There are 8 hidden switches. A switch that is on adds its own fixed numbers to the row, and there is some noise. The rows also spread widely along 11 directions, which tell nothing about the answers.
Some rows, each with its switches (1 for on, 0 for off) after it:
[ -1 -25 -24   4  46  -9   8 -16 -16  -6  -5  -5  23  -1   3   3  13 -12
   0  -9  -7  21  29 -20  11]	0 0 0 1 0 0 1 0
[ 11   6 -32   2  51  -1  -9 -27 -14   6  20 -32   5   2   5   0 -17 -40
  -7  -4  -2  12  31  -3  31]	1 1 1 1 0 1 0 0
[ -5  20 -24  12  17  18  -5 -12  -5  35  14  -5  12  39  -7   4 -12  -1
   1 -11  22 -38 -15  18  15]	0 0 0 1 0 1 1 0
[ -2  -3 -19 -24   1 -14  -8   2  10  -2 -11  24  23  27  12  11 -13  -2
  -9  22   4  15 -22  -5  27]	0 0 0 1 0 0 0 0
[  6  12 -36 -30  23  13  12 -31   2  10  11   6   5   9   0   9 -17 -24
 -21  -5   1  16  18  -3  23]	1 0 0 0 0 0 1 0
[  7  -4 -12  -2  12  11 -36 -11 -19  30   7  -1 -22  -3  -4   2 -23  27
  19 -15 -16 -17 -22  -6  26]	0 0 0 0 0 0 1 0
[-13   6 -30   5  25   6  -5 -30 -11  -1  -3 -12  -1  35  13  16  11 -24
   6  -5   8  -8  10   1   4]	0 1 1 0 0 1 1 0
[  1  -2   2  -8  16 -14 -20   0  -7  11 -23 -28  21  23  16  23 -19  -1
  16  -4  25  -3   2 -11  28]	0 1 0 0 0 1 1 1
[  5  -3 -39 -10  26   2 -28 -31  15   4  -9  11  31  22  10   0   0 -21
 -25 -11  -2  -8   5  -6  30]	0 1 1 1 1 1 1 0
[ 11  -9 -49  -9  25  25  -3 -33  25   7  14  12 -12  -7   6 -31 -13 -23
 -20 -26 -26  53  35 -10  25]	0 0 0 0 1 0 0 0
[-23 -17 -18  -6  14   1  19 -35  11  13 -34   1  32  50   8  21  43  -1
  12 -19  31  13  36  -6  12]	0 1 0 0 1 1 0 0
[  7 -11   2  19  31 -15 -19  24  -5   6 -18 -12  51   8  -6  15 -13  -9
   8  -1  16 -25 -26  -9  16]	1 0 1 0 0 0 1 0
[ -1 -13 -19  -5   3   7  -2 -29  -4   9 -14   1  -7  22   0  22   0  -6
  18   4  -3   2  -2  -3  17]	0 1 0 0 0 0 1 1
[  5 -10 -22 -16  32  -8 -16 -13 -15  18   2   4  -1  33  -2  15   4  20
  30   4  15  -9 -11  -1  22]	0 0 1 1 1 1 0 1
[-33   2  -7  37  33 -15  12  -4 -20  14 -10 -48  30  38  12  17  29 -14
  29  -6  33  -9  33  -3  12]	1 0 1 0 0 0 0 0
[ 14 -24  -8 -13  32  -2  -9  -3   2   2 -23 -19  14  -3  13   2 -16   1
   8 -31  13  32  15 -15  14]	0 0 0 0 1 0 1 0
[ -2 -26 -11  29  28  -6 -22   5  -5   4 -18 -24   8  15  10  -1   3  -2
  31  -1  -2  11   7 -13   8]	0 1 0 0 0 1 1 1
[ 10 -16 -28 -17  35  -5  -4 -32 -25  24  28  19   2  -5 -15   6  -9  13
  13  16 -21  12  11 -23  38]	0 0 0 1 0 0 1 0
[ -2 -14 -21 -14  25   5 -24 -15 -18  18  -3 -10 -37  21   7   8   3  30
  38  -6   6  11  -6   4  16]	1 0 1 1 0 0 0 0
[  4   0 -20 -18  50 -10 -37  14   1  20   0   9  25  34   7  -1  -8  26
  16  -1  22   9  -8 -16  22]	0 1 1 0 1 1 1 0
[  0 -10 -30  20  36 -19   8 -22 -10 -23  10 -24  26  17  16  12  -5 -61
  -2  23  -4  22  24  -8  20]	0 1 1 1 1 0 0 0
[ 17  33 -24   0  52  32  14 -37 -28  23  32 -42 -15 -12  -9   1 -33 -37
 -19 -54   3 -31  29   7  10]	0 0 0 0 0 0 1 1
[-26   7 -44 -28  10  -3  -9 -46 -18  -2   1   3 -22  21  31   8  16  -5
 -13  -1 -17  17  28  -9  25]	0 0 0 1 0 0 1 0
[ -3  -3 -30  15  11   0  -3 -43  -1  32  26  -6   2  23  -5   8  -8 -22
  34  37  -9  16  23 -16  53]	0 1 1 0 0 0 1 1
[  3 -16  -9  40  29   0  -9   4 -14  11  -3 -31  18  -2  -5   0  -8 -15
  10  -8  -2 -13  -1   3  14]	1 0 0 1 0 0 0 0
[ 27  -8  -7 -12  21 -21  13 -12  -7   5   7 -28  34   8   4  27 -45 -38
  10  27  26  28   8  -6  43]	1 0 0 1 1 1 1 0

New rows, each followed by its switches (1 for on, 0 for off):
[  7  -9 -12 -28  25  -9  -8  18   2 -20 -19   1   4  20  20  15 -16  -9
   3  11  12  38 -14  -5   4]	1 1 0 0 0 0 0 0
[-10   4 -34   1  10  15 -19 -42 -12  34  12 -17 -27  20   9  -5  -2   9
  13 -18  -6   3  24   0  32]	0 0 0 1 0 1 1 0
[-10  -5 -28  38 -10  25  -4  -3  34   7 -23  12  20  24  -6  -8  10 -25
 -11 -12  -6 -16 -21  18   2]	1 0 0 0 0 0 0 0
[ 14 -32  -8  19  30  10  -4 -20  12  35 -12  -8  31 -28 -24 -11  -3   2
   5 -31 -10  15  32 -18  41]	1 0 0 0 0 0 0 0
[ 20 -11 -14   2  20 -20  -8   7   6   6   9   5  34   6  -7  11 -38 -22
  18  39   0  19 -17 -21  42]	0 0 1 0 0 0 1 1
[  3  -3 -18 -20  18  -6  13 -27 -10   4  -1 -18   8   3  11  19 -14 -26
   1   5   5  29  28 -13  31]	1 0 0 0 0 0 1 0
[  0 -18 -17   0   9 -12 -32  -6  -2  -6 -22 -19  -1   3  19   6  -9  -9
   5  -1  -7  10  -4  -5  28]	1 0 1 1 0 0 0 0
[  2  10 -16   0  40  -6 -28  19 -13 -16  -4 -32 -12  21  26   2 -23 -17
  10  -8   9   3 -11   0   0]	0 1 1 0 0 0 0 1
[  7  13 -25  -3  48  -1   9 -24 -15  30  41   4  34   8 -19   3 -20 -19
 -10  13   0  -1  22 -11  43]	0 1 0 1 0 0 0 0
[  4   5 -25  10  28   0 -27 -11   6  18   7 -16  16  18   6  -1 -18 -19
   5   8   3   7   7  -6  35]	1 1 1 0 0 1 1 0
[-10  -9 -25  19  21   6 -31 -13   0  31   2 -21  -7 -10   8 -25   0  10
   8 -21 -22  21  32 -16  41]	1 0 0 0 0 0 0 0
[  8 -13  -2  16  17  -3   8 -29 -24  -6  -9 -44  10  -5   3  26 -18 -39
   1 -12  -1  -9  13   1  19]	0 1 0 1 0 0 0 0
[ 16  -2 -30  -2  34   3  -9 -40   1 -10  -1 -23   7 -13   7   1 -22 -52
 -26 -20 -16   4  29  -5  31]	0 1 1 1 0 0 0 1
[  9  11 -21  -7  19  -6  -4 -23  -9   3  13 -16  19  33   7  27 -28 -38
   1  21  18 -10 -11   7  30]	0 1 1 1 1 0 1 0
[  1  -6 -41 -19  -4  22  21 -48  -3 -11  -2  13 -26  38   6  28   0 -34
   2  11  -2  12  -8  18  -2]	0 1 0 1 0 0 1 0
[  4   5 -40 -10  -4  18   5 -21   7  -4   8   3 -31  24  14   5 -22 -34
   4  16 -10  31  -9  11  11]	1 0 0 0 0 0 1 0
[  4 -10 -33  -6  18  -4  25 -42  -3  11  15  -3  11   7  -7  12  -2 -35
   3  21  -8  28  36  -9  42]	1 0 0 1 0 0 0 1
[-24   9 -20  12  26 -14  -8 -12 -33   5   9 -34   0  25  23  10   1  -9
  11   8   5  -2  16  -7  18]	0 0 0 1 0 0 1 0
[ 16 -23 -31   4  26  -2  -2 -21  -6   4  11   2  -3  23  -3   9 -10 -15
  32  22  -2  18  -6  -4  20]	0 0 1 1 1 0 1 1
[  4 -25 -20  11   7  19 -28  -3  15  22 -22  15   3   1 -12  -6  -1  16
   8 -20 -13  -5 -21   2  14]	1 0 0 0 0 0 1 0
[ 18   7 -33  22  37  12 -20 -41 -11  19  33 -21   1 -13 -12  -8 -26 -38
 -14 -12 -26 -19  16   0  40]	0 1 1 1 0 1 0 0
[  4   6 -28  21  36  -9 -56  28   0  -4  15 -24 -10  19  29 -26 -32 -12
  16  10 -12  16 -16  -6  21]	0 1 1 0 1 0 0 1
[ 15 -18 -21  11  20   9  15  -8  14   8   0   5  15  15 -15   0 -13 -22
   9   3   4  20  -1   4  17]	0 0 0 1 0 0 0 1
[-14  19 -19  -6   6 -16 -55 -15  -6  16   1   4  19   4  14   4 -14   0
 -22   7 -23 -34 -15 -18  56]	0 1 1 0 0 0 0 0
[ 11  -2 -15 -11  28  13  -2 -21  -6  10  -2  -5   3   6  -4  11 -15 -10
  -5 -20   2   0   2  -1  15]	0 1 0 0 0 1 0 0
[ -4   4  -2  18   5  -9 -28  12   7  13 -10 -26  25  22  15   3 -28 -11
   4   5  13  -3 -11   2  36]	0 1 0 1 0 0 0 0
[  3  -8 -18  -7  19  21  -3 -57 -17  24  -6   2  -6  -1 -22  26  12   1
   2 -32 -10 -38   5  -1  20]	0 1 1 0 0 0 0 0
[ 11   4 -21 -11  -1  22  14 -21   1  24  14   9 -18  34 -12  19 -26  -4
  21  11  14   3 -23  20  17]	0 0 0 1 0 0 0 0
[ -9 -18 -12  -1  25  -6 -23  31  11 -15 -49 -12  22  16  26  -1   6   4
  -4 -24  15  13 -10  -3  -7]	1 0 0 0 0 0 1 0
[ -1 -23 -11  38   4   2  -5 -36  -6  22 -11 -37  22   2   0   8  -3 -22
  13 -18  -2  -9  24  -4  35]	0 0 0 1 1 0 1 0
[  2  29 -23  15  39  17 -11 -19  -1  42  20 -26  33  28 -12   2 -24 -23
 -10 -15  29 -34  10  12  39]	1 1 1 1 0 0 1 0
[ 18   8 -14   9   9   9 -10 -38   6  42  15 -14  21  -8 -21   8 -38 -24
   2  -6  -3 -23   8  -9  63]	0 0 1 0 0 0 1 1
[  2  28 -24 -29  24  11 -18 -16  -6  21   6 -11 -13  24  10   8 -24   1
  -2 -24  18 -14  -4   2  21]	0 0 1 0 0 0 1 1
[ 11  -2 -38 -14  30  -6  16 -21   5  -8  19   4  14  28  11   7 -24 -47
  -5  33   5  50  19  -7  25]	0 1 0 1 0 1 1 0
[ 35 -43 -20 -15  20  -5 -10   3  18 -28 -31   8  16  -4  12   5 -27 -25
  -3  -4  -5  44 -19  -6   4]	0 0 0 1 1 1 1 0
[  9 -16  -7   6  21  -4 -16   4  10  29 -12 -10  29  25  -7   6 -10  12
  25  -5  28   2  -7   2  37]	1 0 1 1 1 0 0 0
[  9 -22 -36 -30  32  -2 -13 -19   3  -2 -16  30  11  -2  -3   4   6   3
 -16  -1 -17  12   3 -14  22]	1 0 0 1 0 0 1 1
[  6   3 -35  -1  42   5 -40   8  -3 -11   1  -3 -14   0  16 -18 -17 -10
  -8 -17 -18   2 -12  -8   3]	0 0 1 0 0 0 1 1
[ 12   0 -13  -1  56  21 -15   4 -10  16   6 -35 -24   2   6 -17 -23   9
  14 -45   9  29  22  -2   2]	0 1 0 0 0 0 0 0
[ 13   6 -47 -15  31  -3   5 -29  19  13  26   5  36  11   5 -10 -25 -47
 -29  17   0  39  34 -10  52]	1 0 0 1 1 1 1 0
[ 15   0 -30  -5  75  -6  10  -2 -22  -9  18 -12  20 -10  -5  -3  -9 -29
 -22 -13  -5   5  25  -9   9]	1 0 0 1 0 0 0 1
[ -2 -23  -9  16  10   9   7 -34  -9  16 -19   0  19  11 -16  26  12  -7
  16  -6  -1 -19   2  -4  14]	0 1 0 0 0 0 1 0
[  2  -3  -7  31  20  16   8  -5   0   3 -10 -47  -9  22   9   5 -18 -33
  22 -23  17   9  11  13  -2]	0 1 0 0 0 0 0 1
[  2 -28 -19   6  -5  -8  10 -16 -14 -29 -28  -8 -12  17   8  36   6 -33
  18  22 -11   0 -24  10  -3]	1 0 0 1 0 0 0 1
[ 16 -10 -23  -9  33   6 -23   6  15   4 -10 -18   0  15  15  -9 -29 -10
   6  -5  10  37   7   1  23]	1 1 0 1 0 0 1 1
[ 10  -6 -32   7  26  -2   7 -32 -25  -5  35 -13 -23   5   1  16 -19 -46
  25  43 -26  29   7  -7  27]	1 1 1 0 0 0 0 0
[-10  -2  -7  14   7  -5 -17  -4 -25  12  -9 -38 -22  44  21  25  -7   3
  50  16  17  -6 -10   3  10]	0 1 0 0 0 1 1 1
[ 17 -31 -41 -10  45  20  19 -37 -12  -2   5  43   7  -4 -30   6  17  -4
 -10 -14 -24  -3  -2  -5  -8]	0 0 0 1 0 0 1 0
[ 26   1  -1  10  17   5  -4  21  19  -6  -7 -13  35   2   0   5 -53 -42
 -14  -3  10   5 -27   5  15]	0 1 0 0 0 0 0 0
[  4 -24 -20  23  21   3  15  -1  29  15  -5  16  43  35 -19   1   5 -13
  20  13  20  22  -3  -1  19]	0 0 1 1 0 0 0 0
[ -7  -5  -2  30  15 -26  12  10 -10   3   2 -47  34  29  19  16 -25 -35
  29  30  29  28  13  -8  29]	0 0 0 1 0 0 1 0
[  5 -22 -27  13  -9   0 -25 -42  12   1 -15  -8  11  10  11   9  -8 -32
   3   8 -19   5   5  -4  41]	0 1 1 1 1 0 1 0
[ 11  10 -15  11  15   4  16 -29  11  24  15 -12  42  18 -12  13 -25 -45
  -6   8  10  -5  19  -3  47]	0 1 0 0 1 0 0 1
[ 18 -11   0   5  25  -4 -10   1  -4   6 -12 -33  18   7   7  15 -32 -15
  20 -16  24   5  -7  -6  19]	0 0 1 0 1 0 1 0
[-20 -18 -37  29  37  -2  -3 -20  -3  24  10  16  21  18 -15  -8  37   2
  21  13 -16  10  24 -18  26]	1 0 1 0 0 0 0 0
[-16   5   1 -20   6 -12 -41 -26 -41  43 -16 -29 -15  28  10  41   8  47
  44  -9  20 -51 -11  -4  43]	1 0 1 0 1 0 1 1
[  1   6  -5  24  29  -8 -57   4   1  31  -2 -29  35  -7   7 -18 -30   2
  -4 -19  -4 -20   6 -21  52]	0 1 1 0 0 0 1 0
[ 16 -18 -30 -14   3   2 -21  -2  10  -2  -7  60   8  22 -20  16  -3   8
   5  28 -18 -24 -66   6  12]	0 0 1 1 0 0 0 1
[ -1  -1 -23  15  41  10 -22  24   1   3 -14  -8  13  16   5 -13  -1   0
  -2 -24   4  -9 -12   2  -6]	1 0 0 0 0 0 1 1
[ -4  -6 -13  17  16 -26 -22  -9 -12  21   8 -28   9  20  11   7 -16  -6
  35  28   4   6  10 -13  52]	0 0 1 1 0 1 0 1
[ -2   4 -33  19  44   3 -21   8   4   8  14  -1  23  34   6 -13  -6 -16
   5   2   7   6  -3  -5  10]	0 1 1 0 1 0 1 0
[ 34   8  -2  10  26   3  -1 -11 -24  22  34 -34  -5 -20 -13  11 -69 -30
  17   8  -6  -6 -10  -5  38]	0 0 0 0 0 0 1 1
[  7  -4 -30 -22  14 -15 -32   4  14 -14   5  21  11  10  26  -9 -28 -16
 -16  28 -24  44 -11 -19  35]	0 1 0 0 1 0 0 0
[ -1 -21 -14  15  -8   5 -28 -24   9  17 -30 -39  -9  12  23  -1 -12  -3
  22 -26   3  12  16   2  34]	0 0 0 1 1 0 1 1
[ 10  14 -35 -26  49  -1 -28 -30 -21  12  26 -11  -4   2  10   3 -21 -11
  -9  -3  -9   3  16 -14  37]	1 1 1 0 1 0 1 0
[ -7  -2 -26  15   5  28 -10 -19   8   9 -16 -24 -28  21  15  -9  -2  -6
   6 -43   5   5   6  19   0]	0 0 0 1 0 0 0 0
[ -8   6 -17  13  29   8 -27  -8 -15  26   2 -14   8  12   2  -2  -5   9
   6 -18  -1 -21   3  -7  19]	0 1 0 0 0 0 1 0
[  3  -1  -5   1  36 -23 -21   0 -23  31  23   1  42 -11 -10   2 -24  12
   7  19  -9  -5   5 -34  55]	0 0 0 0 0 0 1 0
[ -4  20 -41 -10  26   5 -12 -39  15  27  20 -14  10  20  16 -16 -13 -25
 -16  -7  -3  29  54 -15  55]	0 1 0 0 1 1 0 1
[ 18 -12 -11   6  11  -2 -23  21   7  -8 -13  -9   2  22  10   8 -38 -11
  18   7  13   6 -46  10   5]	0 0 1 1 0 0 1 0
[-11 -21 -29  20  32  14   9 -43 -21  24   5  -8 -14  22 -12   8  30   3
  31  -6  -9   0  31  -2  13]	0 1 0 1 0 0 0 1
[ 34 -30 -14  15  47  24 -35   4   0  35  12   1  -4 -14 -25 -25 -34  26
  24 -22 -14  16  -9  -5  21]	0 1 0 1 0 0 1 0
[-22 -46   0  27  10  -6 -32  -4   1  16 -59   6  43  22  -6  13  43  37
  20 -22   4 -34 -10  -9  10]	0 1 0 1 0 0 1 0
[ 26 -50  -3  -1  23   2 -13 -31 -12   6 -25  -7   0 -12 -14  25  -6   2
  38  -9 -10  12   0 -17  18]	0 1 1 0 0 1 1 0
[ 25  -9 -45   5  78  22  18 -45 -13  19  39   2  17  -8 -33  -7  -3 -37
  -8  -8 -11  13  39  -7  22]	1 1 1 1 0 0 1 0
[-16  -4 -33  40  18   7  -1  -7  12  20   1  -8  26  69   4   0  19 -18
  26  17  22  -7   4  14   9]	0 1 0 1 1 1 1 1
[ -4   7 -16  -1   7  -1 -15 -10 -14  28  17 -18 -14  32  12   7 -20  10
  28   8  11   8  -3   5  34]	0 0 0 1 1 0 0 0
[ 18 -34 -10  15  -9  -5 -35  -9  28 -16 -48 -30  13 -13  16   9 -25 -43
   3  -5 -12  18  -4  -7  33]	1 1 1 0 0 0 1 1
[ -5   2 -24  -8  50  -9 -19 -28 -31  -7 -11 -23  17   3  11  21   8 -22
 -22 -19  -2 -33  14  -5  14]	1 1 1 1 0 0 1 0
[ 20 -28 -10 -11  34   3 -28  12  -1   3 -15  17   1   5 -13  10  -9  20
  22   2  -3   5 -34  -5   7]	1 1 1 0 0 0 0 0
[  6   5  -6  38  49  12 -42   2  -7  62  10 -18  36  -8 -28 -20 -14  26
  11 -40   3 -56   1 -11  41]	0 0 1 0 0 0 1 1
[ -5  -4  -8   8  54  -6 -46   0 -25  13 -19 -23  17   1   5   2   9  23
   8 -37   1 -39   4 -19  13]	0 1 1 0 0 0 1 1
[ -5 -24 -39   2  15 -21 -27 -32  -1   0  -2  13  11  23   9   6  10 -15
  15  42 -25  18   9 -21  41]	0 1 1 1 0 1 1 1
